The rows come from 4 hidden closed curves, with some noise, and rows from the same curve form a group. Each curve winds through 8 dimensions. The rows are also pushed far along 4 directions, which tell nothing about the answers.
Known rows, each followed by its group:
[-15  -4  23 -20  -5  31 -25  19  21  24 -37  -3  -3 -21   7  13  14 -31
  39  17   5   3]  L
[-21  22  19  -6  19   1 -11  37  14  39   3  11  28 -10  26 -14  42 -12
  15   3  -9  38]  G
[  6  -3 -14  -9   1   1  -4  -4  18  -4   9 -24  25   3 -16  34   2  -9
 -12  -1  -2 -29]  Z
[  0  28  17   0   1 -25   0 -18  52  12  16   2  16 -11  -4  15   4  -8
   6  10  43  -1]  G
[-18  -8  10  -9   6  36   3  12  28   1 -13 -37  22 -25  -6   8  -1 -49
   5  20 -42 -20]  N
[ 49 -14 -11  -9 -46 -29 -12  -5  34  20  16 -11   6 -16 -50  72 -21 -20
 -14  35  39 -31]  G
[  9  30 -15 -12 -18  12 -10  15   6  -4  15  11  13  -5 -14  12 -21   9
 -28   2  -5 -22]  N
[ -1 -18 -16  12   1 -11  26   3 -47 -16 -30  -2 -11   0  -9 -53 -25 -10
   1  13 -57   7]  L
[  6   6 -30   9   1   4   5  25  -9   8  10   2  18   7  -4   9   1  -5
 -23   8 -26 -12]  L
[  0  12  14  19  66   6  12  20 -18 -36 -13   3   1   5   8 -58  17  22
  20 -41  -7  39]  N
[ 16  26  29 -32 -24  18 -19   6  27  17  14  -6   8   2  -7  25   3 -24
  15 -18  14  20]  L
[  5  14 -24   5  43 -37   6 -30 -22   3  28   1 -10  16  29 -35  21  25
 -21 -15   5  14]  G
[-34  40  10  -7  41  27  -7 -12  44  43  45  -9  26  -5  51  25  54  -5
  -7 -19  16  -7]  Z
[-11  -5   1  -9   7  21  12  24   9 -24 -14   3  17   2  11  -6  -4 -14
   0   4 -41  -5]  N
[  8 -30 -42  18 -21 -60  10 -22 -31 -15   7  16 -15  23  -7 -13 -29  30
 -43  31  -9 -16]  G
[-19 -25 -49  37  20 -16  31 -25 -33  13  -5  -6 -13   6  22  -9  -7   2
 -28  38 -35 -44]  Z
[ 47   2 -19  17 -32 -35  53 -42  -6  12  95   5 -16  -7   7  53 -27  28
 -70   6   9 -30]  Z
[ 14  33  18 -20  18 -12 -28  36  16   7  -3  23  17  -3  -2 -18  22   8
  18 -13  21  44]  L
[ 16   1  -5   2 -20 -15  -4  24  11  -2  -6   8  16 -10 -29   3 -18 -12
  -8  25  -7  -2]  N
[ -3 -11  14 -21 -32  31 -10  -4 -17 -30 -43 -24  -4 -11 -40 -12 -30 -15
  27 -13 -17  -3]  Z
[-13   4   7   3   9  27  19  -7 -19 -22 -20 -20 -12 -17  -9 -36 -21 -11
  10 -10 -30  -3]  Z
[ -4  58 -18   9  28  -6   4 -36  23  32  54  -3 -12  -6  18 -10  -6  -6
 -35   9  26 -11]  Z
[ 36  18  14 -19 -67  29 -10   1  28  51  35 -22  12   4 -35  78  -1 -44
  15 -20  30   2]  G
[ -5  -4 -20  -2 -18 -16 -19 -13  32  34  16 -26  20  -7 -14  37   2 -32
 -21  41   5 -32]  G
[-12 -12  17  -6 -30  -7  23 -12  36  59  18 -27  17 -51  14  49   6 -45
  -7  57 -20 -30]  N
[  0  -7  22   7  -5  -7  13   7   0  -8 -21  21 -18  -5   7  -8  -6   9
  22   6   9  10]  G
[ -6  31  31 -39  -7  11 -53   9  45  20 -13 -14  22 -17 -21  14  15 -21
  29  -4  31  12]  Z
[-58 -35  28 -15  26  16   1  -1 -16 -26 -58  -7   6 -12  40 -41  26   5
  38  -5 -49  10]  G
[-27 -26  16 -22  16  29   0  -9 -20  33 -68 -47 -20 -55  16 -28   3 -59
  41  43 -64 -18]  L
[-17 -30 -22  -4  32   0   5 -16 -17 -29 -20 -22   2   7  18 -10   7  13
  -9  -2 -36 -29]  Z
[  5  23  -2  -8  20 -11 -12   3  13  30   9 -11  17 -19  -1   6  18 -10
  -3   7   6  -3]  L
[ -8  -5  -7 -15 -13 -14  -4 -33  -9 -17  10   6  -7  12  10  18  -5  38
 -19 -13   4 -17]  G
[-11 -75  -8  -6 -79   2  10 -24 -52   4 -36  -3 -30  13  -7  24 -27  -8
   8  21 -39 -18]  G
[ -8   4   2  13   9 -23  -5  16  12  23   3  19   9   7  13 -11  19   0
   3  13   8  20]  L
[ 15 -19   7   2  27  22  -1  38 -10 -44 -31   9  -1  34  -1 -21  10  -4
  27 -29  -8  26]  N
[  8  19 -18  -4  15   6 -17  18  -2 -22  -5  -4  11  -6 -20 -22 -11   7
 -16  -2 -11  -5]  N
[ 59 -21 -12 -11 -41   3 -24  10 -38 -17 -25  -4 -19  24 -60  12 -27  -1
  21 -22  16  13]  L
[-19  -9   5 -22 -30  10  11 -31 -29  -2  -7 -15 -10   6   8  -7 -14  -7
   3 -11 -37  -1]  L
[-26   7   8 -20  22  64   1  20  13  33 -30 -21   7  -2  35   7  25 -58
  33   3 -47 -11]  N
[ -1   1   4   5  -5  15   3  -3  10  33  25   3   4  -2  16  40  22   3
  -1 -10  20  -6]  Z
[ 11  25 -14  -6 -15  28 -11  10   2  -2   1  -3   1  10 -21   6 -22 -10
  -9  -9   1 -10]  L
[-15  -2  28   5 -14  11  20 -16  31  16   7 -14   7  -1   8  11  -1 -36
  22  -1  -4   7]  G
[ 21  37   4  -7 -27 -11 -22   3   6  21  21  20   5  12 -23  20  -3   9
   6 -20  49  19]  G
[ -5  37 -16 -10   3  -3 -17   4   3   2  12  27  -1   4  10  -7  -3  24
 -22   5   5  -6]  L
[ 10   5  10  10  13  -8  -6  25  30  -3  -6   8  11  -7 -13  -3   1 -13
  11  13  24  12]  Z
[ 20  54 -20  15  65  -3   7 -12  31 -18  53  -1  -1  22  11 -17   6  10
 -29 -30  32   0]  L
[-33 -37 -18  19 -12 -22  44 -46 -18   2 -14 -26  -4  -9  14 -11 -22 -26
 -12  39 -54 -35]  Z
[ -4  13 -18  -5   7  12 -27   8  -3  18  -2  11  -6  -3   2   4   5   7
  -8  13  11 -12]  N
[  7  14  18  -7  23  22 -13  52  30 -48 -14   8  32  18 -25 -15   6  -3
  15 -35   1  28]  N
[ 12 -30   7   3 -16  10 -10  -5   8   0 -33 -28  -6  -8 -37  31  -9 -23
  32   9  21 -22]  L
[ -1 -33   3  23  49  25   5  19 -19 -25 -37 -12 -18 -15   0 -26   8  -2
  25  -4   0   3]  N
[  8  30 -11  -2   6 -16   9  -6   0  29  30  -6  14 -16   5  -1   1 -11
 -21  11 -15  -1]  G
[-43   1   9 -10  -7  35 -35  29  27  28 -53 -21  42 -13 -22  14  18 -47
  40  15 -13 -17]  Z
[-10   5  25  -2   0  17   4   3  14 -32 -16 -12   7  -1 -17 -23  -8 -14
  19 -24  -2  16]  Z
[-13 -12  15 -15  19  20  -9  10  -6   0  -6  -8   7 -20  21   6  28  15
  11 -14  -8  -1]  N
[ 18 -48  -3   6 -50   9  26 -16 -58 -30 -39 -17 -32 -18 -37 -14 -59  -2
   6  11 -37 -15]  Z
[-38  12   1 -18  25  41  -4  -7  10  -9   4 -17  12 -13  30  -4  18   1
 -13 -10 -31 -21]  N
[ 10 -65   4  -8 -49 -11  -5  43 -49 -29 -83  21 -10  -6 -32 -11 -30   2
  30  27 -43   6]  N
[  5  12   2  -5   0  26  17   9  -3  16   9   1  -5 -14  16   7  -3 -13
  -1   1 -16  -8]  G
[ 50  51   8   3  24 -15 -20  32  33  -1  26   3  26   9 -42  -5   8  -8
   6 -33  48  43]  L

New rows, each followed by its group:
[-36 -14  -8  26   6 -12  21 -28   0  18   2  -8  -1   4  18 -12   7 -12
   0  18  -6 -12]  L
[ 33 -18   7   4 -25  16   5  21 -12 -10  -8  18 -12  -7 -18  34 -11  25
  14 -19  19  -4]  N
[  0 -27  -8 -11 -52 -24  22 -19  -7  37  39  11   2  -4  21  44   4   6
 -38  29 -27 -16]  G
[ 20   9  -8   8  34   7   4  30   0 -51   3  27   0  53  12 -19   7  23
   1 -42   5  26]  N
[-14  14  21   2  26   9  14  11  18  -7  -8  -9  12  -5  12 -35   6 -26
  15  -6 -28  23]  L
[ 18  -6   7 -30 -44  51  -7  15  11  37 -16 -22   6  -1 -18  58  -6 -64
  29   6 -19 -21]  N
[ 12  39  16  -8  18   8  15  39  20  -4   6  28  22  14  13  -3  14  -1
  12 -25  -4  23]  N
[ -4  25 -13  12  53 -25   4  -9   6  11  22  -3  16 -10  21 -20  25   9
 -16   4   0  -2]  L
[-17 -18   9 -19 -23  14  -8 -13 -12  -7 -15   0  -8   3  11  18   3  14
   9 -12  -6  -7]  G
[ 22  17  16 -15   1  -8 -33  25   9 -31  -3  37  -5  21  -8 -10   5  37
  15 -30  42  37]  L
[-17  36  16  10  17  17   6  16  27  60  24  -4  20 -39  15  10  27 -27
   8  13   9   7]  Z
[-15  19  -5   0  22   8  22 -19  15  -6  42  -4  15  24  30  -2  12   2
 -23 -26 -15   1]  L
[  0   7   9  -8 -10  23   7  -6  -9  33  11  -5  -9   6  13   8  10 -16
  10 -17  -6  10]  G
[ 20  -8  28 -39 -62   9 -13   2   1  31 -16 -16   0 -16 -25  27  -9 -42
  32   8 -19  16]  L
[ -7 -16  -1 -11  37   1 -13  -1  12  24   5 -29  12   3  21   5  42 -21
   7   3 -12   3]  G
[ 10  -8 -12  15  18  -9  23  -6  -3  11  -1 -24  -2 -16  -8  -6  -8 -33
  -6  24 -23 -16]  L
[-22  39   0  -3  40  18   6  13  31  33  40  -9  37  14  30  -4  42 -27
 -11 -19 -19  18]  L
[ -4  46  -7   5  47  -8   7   9 -20 -25   0  12   0  17   8 -78  -1  17
  -4 -31 -22  42]  L
[ -5  11  -8  -1 -29 -21 -18 -37  17  26  18 -16   4  13 -17  23  -3 -11
  -3   3  31  -6]  G
[ 14   7  16 -20 -11  11 -32  23   7  49  -6  -6  10   7  -7  15  30 -36
  36 -10  12  38]  L
[ 53  22 -28  -7 -23  -6  -7 -14  -5  11  30  -5 -17  18 -30  25 -21  -1
 -20 -13  22  -6]  L
[ 29 -47 -12 -34 -65  20  -5  27 -36 -11 -52 -12  -3  -3 -40  34 -34 -23
  18  11 -51 -26]  N
[ 18  27  16  12  16 -26 -35  50  13 -11   0  43  25  38 -28 -27  26  25
  22 -40  58  72]  L
[ -9  -6  13 -23  17  53 -16  41   1   8 -62 -42  19 -20 -18 -14  13 -66
  47   1 -51   3]  N
[  5   2 -16   5 -23   5  52 -39   2  49  49  -3 -16 -40  41  63 -13  -3
 -44  39 -19 -62]  N
[-37   5 -13  11   2  25  19 -32 -10  -9  10 -18  -7 -15  11 -17 -17   0
 -25   4 -29 -30]  N
[  9 -22 -10 -18 -37  11 -17   8 -41  -5 -27  -4   0   7 -21  13  -6  13
  10 -10 -21  -5]  L
[  5  34  17 -12  30  12  -3  -4  31  -6   3 -10   1 -18   7  -8   4 -11
  10  -3  16  -3]  L
[ 18  -6  -6 -30 -51 -37 -17 -36  -2 -10  11   1 -15  -4 -16  26 -24  28
 -23  14  14 -19]  Z
[ 14   5 -12 -23 -14  13  -8  -3 -21  24  17  -7  -4  17  10  18   9  -7
  -8 -16 -21   5]  L
[-26  24   6 -11   0  -1   8 -22 -16   6  12  -3   5  11  20 -31   4  -2
  -3 -22 -29  19]  L
[-19   8  -3   0  36  17  -6 -31  12  21  -9 -30 -10  -8  18   3  14 -19
  14   1   9 -19]  L
[ 19   7   8 -10  -7   3  13  32 -15 -13 -18  25   4  12   1  -2  -3   9
  21 -24 -17  17]  N
[-16  48 -21  11  59 -22   1  20  15  12  37  28  22   2  40 -28  26  27
 -38   2  -5   7]  L
[  8  36  21   2  33 -13 -13  23  46   6  30   5  35  -6  -9  -6  28   3
   1 -17  33  30]  N
[ 25  30 -25  -7 -28  10  -1  -8   1   6  28   2  -7   7 -19  25 -34  -4
 -34   1   1 -22]  L
[ 57  59 -18   1  -2 -56 -15  -7  34   5  81  22  24  13 -29  35  -1  43
 -45 -23  67   6]  L
[  1  14  -8  26   3 -19  -1  32  -3 -26  -6  33  13  27 -19 -34 -10  24
  -7 -15   9  26]  L
[-14 -11   5  26  29   7   4   6  -9   8 -20 -13   2  14  -1 -21  24 -19
  35 -16   8  18]  Z
[-28   0 -18  11  34  -5  14  10   5  23  -3   2  13 -22  37  -9  17  -4
 -23  42 -39 -26]  L
[ 29  -8  -5   5   0  -9 -10 -15   2 -26   0  -4 -13  19 -30  14  -9  17
   8 -24  47  -4]  L
[ 15 -20  -2   1  -3 -20 -25  32  -2  19 -18   5   5   1 -18   3  19 -10
  19  17  13  19]  G
[  1 -54   1  -7 -44 -21  12  13 -45   7 -21  18  -9  -1   7   4   1  11
   1  18 -40  12]  G
[  9 -26 -65  21  -4 -39  48 -25 -47 -16  42  16 -16  18  27   5 -25  41
 -85  27 -55 -45]  L
[-34   9 -18  -4  49  10  12 -24  24  15  12 -35  20 -11  38   5  22 -21
 -21  13 -32 -41]  Z
[ 15  17  -3  -2 -16 -20  -2  30  12  -3   4  27  17   4 -11   3  -9   9
 -11  12   0   4]  N
[  4 -57  14   8 -77   2  13   8 -32 -27 -57  -7   1   9 -55  -1 -40 -22
  37   2 -23   8]  L
[ 49  10 -19  12   4 -15   6  -6   2 -38  22   2 -11  28 -29   6 -25  18
 -19 -24  33  -3]  L
[-54 -40   7  13  23   8  17 -25 -13 -19 -14 -27  -8 -22  31 -34   9   1
  -6  19 -44 -14]  N
[  8 -17 -18   3 -40 -15  27 -36 -50  18   9  10 -38   5  16   7 -19  12
 -18  14 -22 -13]  G
[-17 -27  -4  21 -15  -7  14   8 -14  27 -33  -4   5 -25  -9  -4  -8 -26
  13  46 -28 -14]  Z
[ 14  20  -7  19  59  -7  10  12   9 -15   5  -6   8   7   0 -36   9  -8
  -2 -13   3  18]  L
[-35 -48  16   3  20  31  40 -19 -39   2 -29 -35 -19 -42  45 -21   6 -18
  13  23 -79 -20]  Z
[ -3 -17  -8  12  -7 -14 -28  23  -7  -7 -36   6   7  14 -31 -23  -4 -11
  16  13   8  18]  G
[ -8   1  20  -2  46  21 -15  13  17 -13   8 -18  16 -14   7  -3  34  10
   9 -24  11  12]  N
[ 11  -1   7   1   5  -2 -27  29  18 -14 -17  20   2   8  -8   4   9  10
  15   8  35   8]  Z
[ -6  11   8  10 -24  27  -2   4  20 -11   9 -19  17 -15 -46   5 -23 -20
  -1  -3   9  -9]  N
[-37  34  10 -11  48 -19  12 -18  38  23  24  -9  20 -41  50 -25  23 -10
 -19  27 -21 -11]  Z
[ 11   4  -8   6   8 -16 -10  -9  -8  34   4 -12  -2  11  -6  -2  17 -16
  12  -3  16  11]  L
[ 42  48   1  -5 -28 -12 -14  -9  38  23  43 -10   3  -5 -49  29 -24 -18
 -10  -5  58   4]  Z
[ 52  73 -34  -1  14 -23   2 -31  30   3  94   6  -5  31  -6  26 -15  24
 -59 -33  54  -6]  L
[ 11  12 -22  45  13 -28  50 -26 -19 -45  45  26 -23  13   1 -28 -37  47
 -48 -17  15  -5]  N
[ 13  11  12 -11   8   4  -1  -5  26 -25  15  10   2   5   8  21  -1  22
   0 -19  26  -7]  G
[  1  26  -7  19  14  15  22 -13  -9  -2  24  -5 -14 -11   4 -18 -17   1
 -19  -9  -1  -4]  Z
[ -6   6   7 -17 -13   9   7 -18  26  40  37 -14  11 -34  27  58  16  -4
 -21  15  -7 -37]  N
[ 13  10  -8 -11  36  24 -26  21 -28 -37  -5  15  -9  51   7 -29  19  30
   9 -63   7  37]  L
[ 44  37   4 -25 -51  35 -32   3  42  70  24 -41  13 -16 -55  74 -12 -76
  15  11  34 -18]  L
[-23  -5   8 -12 -11   8 -16  -1  -1   3   0   9   1   1  16   7  13  15
   2  -5   6   5]  N
[-10 -32  10 -17  -2  -9 -15  18 -19   2 -31 -18  19  -9  -6  -6  24  -8
  21   2 -32  14]  G
[  6  36  30  -8  -8  -2 -23  35  18 -13   2  48  12  17  -7  -3  13  37
  22 -37  50  46]  G
[-12  30  17   5  22   3 -22  25   5   6  12  31  15   3  11 -12  33  33
  13 -31  37  37]  Z
[  5 -29  -5  -6 -35  -4 -41  18  15  12 -34 -21  18   1 -45  25  -4 -34
  20  26  10  -7]  G
